All groups share one centre, and each spreads out both ways along 14 directions, with some noise.
Some rows, each with its group after it:
[ -9  21 -24   3 -19  -5  10  21  -4  32  24  16 -24 -38   6  -9 -17 -44] => (0)
[  0  18  16   5  -2  35 -28   9 -23  21   7  12   1 -19  29  19  10   9] => (0)
[ 16 -22 -10 -19  20   9   7 -24  30   6 -12   2 -29  12  -2 -50   3 -12] => (4)
[ -8  -2 -10  42  23   0  12 -40  16  -8  22  56   0  21  -4  27 -19   5] => (1)
[ -7   2 -22  -7  30   7 -42 -41  -2 -16  17 -21 -27  26 -11  32 -21  22] => (3)
[  1  -9  -3  -5   7   2  11  42   9  26  -7 -16 -23 -17   2  34  21  49] => (0)
[-18  40  10 -42  35   5 -11  -6   3  -9  -8  17  18  26  21 -17  17  10] => (1)
[ -6  35   6  -7   8   1 -21  19   5  -7  -8  20 -29  10  10   5   5  -5] => (2)
[  9 -15 -37  12  12 -10   7   9   5 -57   6 -13  18  31  26  13 -11 -18] => (2)
[  9  10   9   3  37 -11  46  -4  16  33  23  13   2  16  35  13   2  11] => (4)
[-11  19 -16   6 -23   6 -23   5  28  26  -4  28  -4  13  43   0  30  -9] => (2)
[ 31  19   6  12  -8 -17 -10  11   4  -1  13  11  38  14   3  16  34  15] => (4)
[-41 -10  31 -13   3   6 -44 -36 -13  14   6 -11  15  26   5  44   8  13] => (3)
[  5   4 -16 -26  -2 -36   1   3   2  -2  -8 -20  -3  -2  15 -35  -5 -34] => (1)
[  5  16  -9 -11  23  65  31 -26 -18 -19  25  10   0  21 -12  16 -29  -5] => (1)
[  8  -2  17  19 -21  14   1 -12   8   5 -11  -8   4   3  -6  10 -34 -13] => (4)
[-13   6  -9 -27  -7 -31  21 -12  20   7   7 -12  15  34   8 -12   9 -29] => (3)
[-15 -37 -34  21 -20  11  -1  -5 -32 -14 -14  22  24 -23  30  54   8  12] => (1)
[-13 -31 -26 -13  11 -30  -7   5   0   5  27  18 -17 -32 -32  28  -2 -20] => (3)
[-19  -7  17  -3  -3  -2 -13  17  -6 -27 -22   1   4  17  28   5  17 -18] => (3)
[-23  47  44 -11  16 -17 -11  43  34  20 -21   8   2  10   5  19   7  38] => (1)
[ 17   1  -7  10   5 -19  -6 -12 -19 -41 -23   2 -31  16  27  -5 -17 -41] => (0)
[  2 -13 -19  15  -9   5   7 -11  10 -13  -9 -15  29  35  42 -11  18  19] => (2)
[  1  54 -18 -35   1 -18  33  -9 -11  -2 -25   5  11  10 -19   2   3  29] => (2)
[ 19 -27  -1 -13  13  19  31 -21   1   7 -10  26  17   0  -5 -43  41  12] => (3)
[ -6 -24   6  16  39  -6 -34   4   8 -42 -17  -2  -9   3  11 -41   0  26] => (0)
[ 15  -4 -30   0   5   2  22  20  20  27  31  28 -14  -9  21   2  37  -7] => (3)
[-16   1  12  -7   3 -34  10  40  -6 -25  -3 -23  17   1 -12  41  -6   9] => (4)
[ 18 -13  26 -14   4   9   7 -30   0  28  33 -27  12  13  -9  16 -15 -23] => (1)
[  5  -9  -4  17  -3 -22  11 -11  -8   5 -30 -11 -21   0  39 -32  14  14] => (1)
[ 25 -18   4   4  13   9 -12  20  -1 -42   3 -11  29  -4   1 -17 -12 -22] => (3)
[-18  21  -3 -22   6  -5  30 -12  27  32   8   4 -27  44   3  -6  39  18] => (4)
[ 69   5   7 -15  19 -35  35  -3   9  11  13   1  -6  15  -4  -2  24 -21] => (4)
[ 17   1  15   8 -19  14 -25 -30 -27   8 -18  14  -9  16  35  17  35  -4] => (0)
[-15   8  -1  29 -16   7  19  -3  11 -12  -4  -3  -7  24 -30 -30  23  35] => (3)
[ 36  16  -1  -9  16  -2 -27 -25   3  -2 -25  34 -38  -4  -9 -35   6  -2] => (0)
[ 13  28   2  12  -1  21   5  10  -1   0  19  27  11  -3   3 -18   3 -15] => (2)
[-21 -20 -18  -8 -22  25  -3 -10   2  23  13  20 -26 -25 -27 -48  30 -24] => (1)
[ 26 -13   1 -24  24   0  29 -11 -26  33  60   0  -5 -15 -19   4  33  -5] => (4)
[ -2  30 -11   0  27 -10   8   9   2  -7 -17  27  23  -9  39 -14   2  33] => (2)
[ 34 -16 -25   3 -15  41   7 -20   7  -6   8  -5 -26  13 -14 -21   3 -32] => (4)
[ 17  -6 -18 -10 -26 -15  -1  -5 -22  -3  -5  -7 -26 -17 -50  19   5  -9] => (2)
[ 22 -35 -14  25  26 -45 -21  14  16  -1  18  -3  -4 -28  20  12 -16  -1] => (0)
[ 48 -16   1 -12   9 -28  22 -25   0 -13 -31   2  -9   6  -7 -14   3  -8] => (1)
[ -4 -43 -37   8 -37   6  18 -35  -4  30   2  -6   8  -9   3  10  16   1] => (2)
[-30   7  10  10  25  14 -20  27   7 -25  11 -22   7  18  21 -36   5  17] => (0)
[-23  39  -3 -33   1 -34 -14 -38  -1  28 -49  23  22 -10  32 -23 -13  12] => (3)
[ -7 -13 -35 -14  -1   2  36 -13   9  39  23  34  11 -10  14 -11  38  -3] => (3)
[-24  -6   9  40 -14  29   4  20 -15 -17  29 -16  39   5  29  19 -12  -7] => (0)
[-14   4 -30 -13 -24  10 -13  37   3  27  28   1   9 -41  -5   8  -9 -26] => (1)
[  6  -1 -14  -6 -21   7  -8 -31  11  18  -7 -23 -24  30  -2   1  22  17] => (2)
[ 20   5  14   4  18  -4  -1  -3 -27 -14  15  36  26 -35  -8 -14 -11 -27] => (2)
[-37  20  21 -31   9   6 -26 -26 -12  24 -17   5 -41  21  16  33   9   8] => (3)
[ 31  -1  12   7  12  -5  11   8  33  34  13  26 -15  -7  10   2   3 -14] => (2)
[-19 -26 -21  20 -29   6 -19 -19 -23 -31  -2   5  -1 -11 -17 -20  -2 -20] => (1)
[ 21   4  27   4  -1  19 -12 -40  -8   9  -4  -9   3  30  11  20   5   8] => (3)
[-10  55  21   0 -20   4  -9 -13 -18  14 -16  10  -1  -8  -5 -13 -28  -5] => (2)
[ 15  29  19  15  18   2  -1  19  15   3  23   0  35  -8  -7 -15 -19  23] => (4)
[ 16 -14  30  -6  16  18  16  30   8 -30   9   8  16  10 -15 -40  29 -18] => (2)
[-29  40  -2 -13   3  -7  19 -16  32  29   5  11  30  27  30  10 -28 -15] => (2)
[-28 -15 -50  -2  -6  -9  38 -13  -7 -37  -3 -18  15   8   3 -19 -35 -24] => (0)
[ -1  46   9  13  -8  32  -6   3  -8  -7  23   4  17  23  17  19 -19 -15] => (0)
[ 10   0   7   1  -7 -35   0   2  16  24 -10   1  -4   7  27 -10  29   1] => (0)
[ -9  13  11   4 -32 -12   9  29   0  39 -21  -3  -4 -16  36   6  20   0] => (1)
[  1  17   7 -10 -14   5 -11   7 -10   7  24 -21 -36   0 -27  14 -28 -49] => (3)
[ 10   1   2  -1   1  24 -42   6 -27  10   4  23 -50 -41   6  -5   0 -22] => (0)
[-11  24 -13   2   7  12  31   3   9 -19  20  -3 -21  23 -43  -9  -3  13] => (3)
[ 11  22   9   7 -15  52   3   0  13   7   5   5  13  10 -21 -32   2  16] => (4)
[-13  41   2 -17  13   0 -22 -21 -12  18  -9  11 -52  -3  -8  30 -37  -3] => (2)
[ 44 -17  55  16   1 -18   1 -17   9  14  13  21  32  15  -4  25  11 -29] => (0)
[ 25 -27 -33 -33 -14  20 -41   1 -12  -5   4 -29 -29 -24 -32 -14  21  -6] => (1)
[-28   9 -12   6   7   1  -6  15  17  -3   0 -13  24 -12  -2 -31 -19  34] => (0)
[ -7   5  -7  50 -14  -2 -11  21   0 -18  15  -4  -5   6  39 -26  -1 -18] => (4)
[ 11   6   0  -7  23  -7  45  17  20  32  12   6 -19  -1   8   0  12  20] => (4)
[ 11   3   8   7 -25 -23 -24  21   2   9   6 -34  13 -23 -10 -21 -18 -27] => (1)
[  2  -2  -5 -48  19  -9   4  -6   3 -13 -33   5  -1  -9 -33  -3  -5  10] => (4)
[-16 -27 -27  24 -34   3 -38 -14 -15  -3   4 -16  -9 -11  -9  54 -23  -5] => (4)
[ 33  23  -2  13 -24   8   3  -8  18  18  21  -2 -14  30  -8 -25  37   0] => (4)
[ -1  26 -20   1  -1 -15   3 -32  17  -2   6 -18  33  44  22  -5 -11  10] => (3)
[-23 -25 -22  26 -36   1   3  -8 -21  -4  -3 -21 -37 -18  -5 -26  -7 -22] => (1)
[-24  12  16  17   8  -3 -42  39  -2   3  15  12 -15 -18   1  54  -7  19] => (3)
[ 33 -27 -33  20  -7  -8  -9 -10  42  18   0  19  -8   5  46 -24  15 -24] => (2)
[-32  51  13  -6 -18  23  -6  22   9  19  -6  -6 -18   9  -3 -34  18  15] => (0)
[  9  37 -15 -22   5  -8   9  11   0  -9 -27  30  20 -10 -16   2  12  34] => (4)
[ 35  -4 -19   2   7 -32   9   8   8 -51 -25   8  27  -1 -13 -10  -8   2] => (1)

New rows. What belongs after each?
[  2  -5 -28 -21   4  11  11  -1 -10  14   7  43 -14 -19  20 -13  31 -27] => (3)
[ 36  44  16 -11 -11  12  -2 -21  10  17 -17  13   9  12 -13 -11   5   5] => (0)
[-26 -19  11  18  -8 -10  23   7  14  39  33 -25  27  -7   7   1 -14  -7] => (1)
[-13  13   5 -34  -8  -4  12 -12  12  25   9  -4 -25  35 -21  12  37  -6] => (0)
[ -2  -8  13 -11  -2 -20  33   6 -17  -5 -36   8  14  -2   5  21  25  21] => (2)
[ 23 -32  -9  -6   8  29 -15   4   6  32   5   0  -3 -15  57  -1  21  -8] => (3)
[ 36 -37 -25   7   5 -15  13  -3  -4   0  27 -20  23   0  23  20   6 -12] => (0)
[ -3  19 -10  17 -11 -18  19  -2   2  11   3   2 -37  17  21 -18  22 -13] => (4)
[ 26 -22  15  19  -5  -1 -21 -26   8  19   0  22  30 -16  -8  -3  11  12] => (0)
[ 14  -1  20 -44  28 -18  24   3  -8   8   8  -8   8  -2  -7  40 -25 -31] => (0)
[  8   3  28  -8  26  -1 -42  -5 -13 -32 -15  -6   7  13   7  34 -28  -5] => (3)
[-14  16   2 -23   6 -28  12   3   6   4 -38   6 -11  -1  21  -2 -14  -5] => (3)
[-46 -15   7 -26 -21   3 -45   6  -6  -7  -7  15  16  -4 -22  41  23  -5] => (1)
[-13  -1  -1  -4   3  18   1  11  -4  -7  24  14   0  -9 -35  -4   5  -4] => (3)
[-54  -4  -9   6  24  36  -7  -7 -18 -20   8  45 -14 -12  15  10 -23 -10] => (0)
[-37  19  -1  16  10  -5 -22  11   8 -24  13  -8 -17  22  13   4 -19  -3] => (0)
[ 11   1   7  10   6   1 -37 -22   6  15 -20  37  -4 -24   0 -35   8  22] => (0)
[ -1  -2 -39  23 -14  -2 -12  31  44  11  17  20 -15 -16  14  -6  -6 -29] => (2)
[ -6 -25 -19 -23  17  17  29 -21  12   5  17  -7 -39  19 -29   4   6  -3] => (1)
[  2  -9   2 -24 -11 -48  12 -19   8  21 -39  -1  -2  -9   2 -17   9  -5] => (0)
[ 27  -6 -14  22   3 -48 -25 -24   5 -12 -12   0   6 -24 -31   2 -33  20] => (3)
[-25   0 -10   9  20  22 -21 -17   2 -39   2  11   2   4 -18 -37 -28   5] => (0)
[ 42   3  20  17   5   1  -6 -22 -24 -31 -32  31 -15   3  26 -17  -8 -35] => (0)
[  2  10 -27  10  25  17 -19  22  17 -14  49  37  33 -10  18 -15   9 -10] => (2)
[ 29  52 -10  -9 -10  12  16  -2  -1  22  14  21 -11  -3  -5  22 -30 -36] => (0)
[-21  26 -26 -10  -5   1   9  19  14 -13   4 -20 -56  25 -23 -14   4   0] => (0)
[ 14   3   8 -17  25   3   9  21  18   7   0 -10  -8   4  10  -6  -5   2] => (3)
[-17 -29 -11 -14  -5 -19  15 -44   6   8 -16   3  28  11  -6  -5  14  11] => (0)
[ 13   0 -29   6  21   4 -30 -14  27   6  -9  16 -22 -17   8 -44 -15  14] => (4)
[-17 -30 -28   6  12   8 -20 -13   2 -35   5  -9  -7  25  30  35 -25 -23] => (4)
[ 13   1  19   5  21  -7  31   1  22  21 -10   1  -5  13  22   3   5  24] => (2)
[ 24  18 -34 -13  10 -26 -20 -32   9  12   3   7  32   1  35   2 -24 -15] => (3)
[ -7   2  -4  23  -3  26  11  20  -1 -28  -1  -8 -43  35  11  12  12   2] => (3)
[-15   2  -6 -12 -18 -15  12  19  20  23   3 -12   3 -17 -46   8   1  16] => (2)
[ 24 -35  -8  14  -4  16 -18 -25 -17 -18  17 -29  -4  -4 -29 -21  -1  -8] => (2)
[ 63  -7  10   6  17   4  27  12  27 -13   5 -16  12  22 -18 -11  13  19] => (0)
[  7 -14  -3  12  18 -15  -6  44  14  -7   0  39 -15 -33  21  15  -6 -26] => (2)
[  9 -19 -18  -9  -1 -27 -29  -6  24  -1  16 -19  15  -5 -46  -5  13  27] => (4)
[ -1  39  19  -2  -5  15 -14 -13  19  15  19  39  -5  26  -8   3  15 -22] => (1)
[ -3 -13   2   7 -34  -5  12   2   7  37  35 -18   9 -15 -27  -7   0 -30] => (3)
[-52  20  -8 -26  46  23 -14 -13  13  11  43  -3 -30  20  -9   4 -21   6] => (1)
[  6  -5   3 -13  37   5 -29 -29   6 -12 -28  26  -8 -15 -21 -30 -11  24] => (0)
[-10  19 -45  16 -11 -12  26 -15   9 -30   5   0 -37  42  -6  -3   4   0] => (3)
[  0  15 -28 -42   3 -38 -26 -28  11  23 -22  -7 -18  -2  -4 -19   2   7] => (0)
[  2 -22   3  21  -9  -8 -37 -14  30  25  18   8  13 -16 -28 -37  29  26] => (0)
[ -7  -1   0  -1 -11  27  -1  22   0 -15  24  12   1  13 -11  -6  29 -27] => (2)
[ 38 -32 -20  30   9  27 -48   0 -24 -26   7   9  15 -73 -18 -23 -36  11] => (3)
[-17  21 -41 -16   9 -25  30  -5   6 -41 -27  -1 -10  28   6 -24 -19  -6] => (3)
[ -9 -22 -24 -14 -21  38   6 -31  11  17  -8   1 -13  -4 -30 -39  15   6] => (4)
[-17  17  -9  -8   3 -19   1  31   4 -16 -13  16  20 -22  -1  27 -29  -3] => (1)
[  6  28  16  40 -30 -27   1  -9  -3  21   4  10  20   8  23 -16  14  -2] => (4)
[ -2 -40  19  30  28  -6   0  -2   8 -25   6  14  24  -6  -2  35 -24  15] => (0)
[  3 -20  43  15 -21  24  -2  -7 -19 -32 -48 -19  -4  34  -3 -17  42  25] => (0)
[ 56  12 -14  27 -14 -10  64  -2  -4   8   5  24   6  13  34   5  14 -31] => (4)
[-36  21 -33  18   5  41   1 -13  24  33  29  14   6  -6  35 -32 -31   9] => (2)
[ 17 -40  19   8  11 -28 -18 -13 -14  -9 -18  13  -8 -12  12  20  -3 -17] => (0)
[  9 -18 -66  -3 -12  -5  17 -54  -1 -36 -22   6 -26  26  -5 -40   9  -9] => (0)
[ 52  21   7   0 -18   8  28  -1 -23 -14 -17  -1 -19   8  -5  26 -19 -37] => (0)
[ 14  11   4  51   4 -42   4   3  19  -4  -9  27  10  -4  15  24 -30  11] => (1)
[  1  33 -38  -1 -11  -5   8  36   7   6  19  43 -32 -25  -7 -20  17 -24] => (3)
[ 46  24 -52   4  28 -13 -41 -23   6  -9  25   8  -2   1   5   5  -8  25] => (2)
[-10  34 -20  27 -19 -22 -10  17  11  -8  -2  -2   3  -3   8 -11 -20   3] => (3)
[ -3  24 -36   4 -17  15  -6 -26  13   5  15  24 -34  21 -19 -28  21 -10] => (0)
[-24 -16 -24 -18  19   6  -5 -37  10 -15  28  17 -32  39 -14 -19  30 -21] => (0)
[ 22 -39  26  11  -7  27  -1   0 -18   1   7  20  18 -15  -4  -4  31 -14] => (3)
[ -3 -11  -7  -2  -3 -10   9 -30  -1   1 -21 -22  -2 -14 -35 -33 -32  18] => (3)
[ 35  11 -13 -16 -20   4 -31  -7  -3  20   6 -14 -38   8 -10 -21  40  -2] => (0)
[ 27  28 -45 -34  23  -1  15 -19  -8 -42  -5  -6  -4  37  -7  -9  23  25] => (2)
[  2  36 -11 -23  18  30 -25   6  28  16  42  27   7  14 -11 -18  19  -1] => (1)
[ -4  10  23 -13  -2  -6 -10  -2  -4   7   1 -26 -37   7 -44  30 -19   4] => (2)
[  3 -25   5   9 -19  17  10  34 -27  -1   1  17 -45 -56 -31  -1  -5 -42] => (3)
[  1  -5 -41  37   6   6 -10  29  26 -25  23   8  21 -10  30 -27 -28 -14] => (2)
[ 61  26  -7 -11  20 -19  -8   1  15  14   5  16  20   1  26  16  -2   2] => (1)
[-10   4 -33 -27  35 -15  -3  -1   8 -21  32  -2 -13 -10 -45   8 -32  -3] => (3)
[-19  11  -2  20   9  36  26   0  17  -2  42  28  18  21   2 -18  10  -2] => (0)
[ 10  31 -27   7 -12 -11  -5  27  11  20  48  39  28 -28  -3 -11  10 -25] => (3)
[ -9  20 -17 -12   1  19  -7  -4 -23  -9  21   6 -19  24  13  52  18  -4] => (4)
[ 38   6 -17 -14  16  29 -23 -40   1  -1  -3   1 -18  21  21 -24   9   2] => (3)
[ 13   5 -12 -11  -8  -2  -4 -20   5  26 -28  17 -28  -3  -1 -21  39  21] => (0)
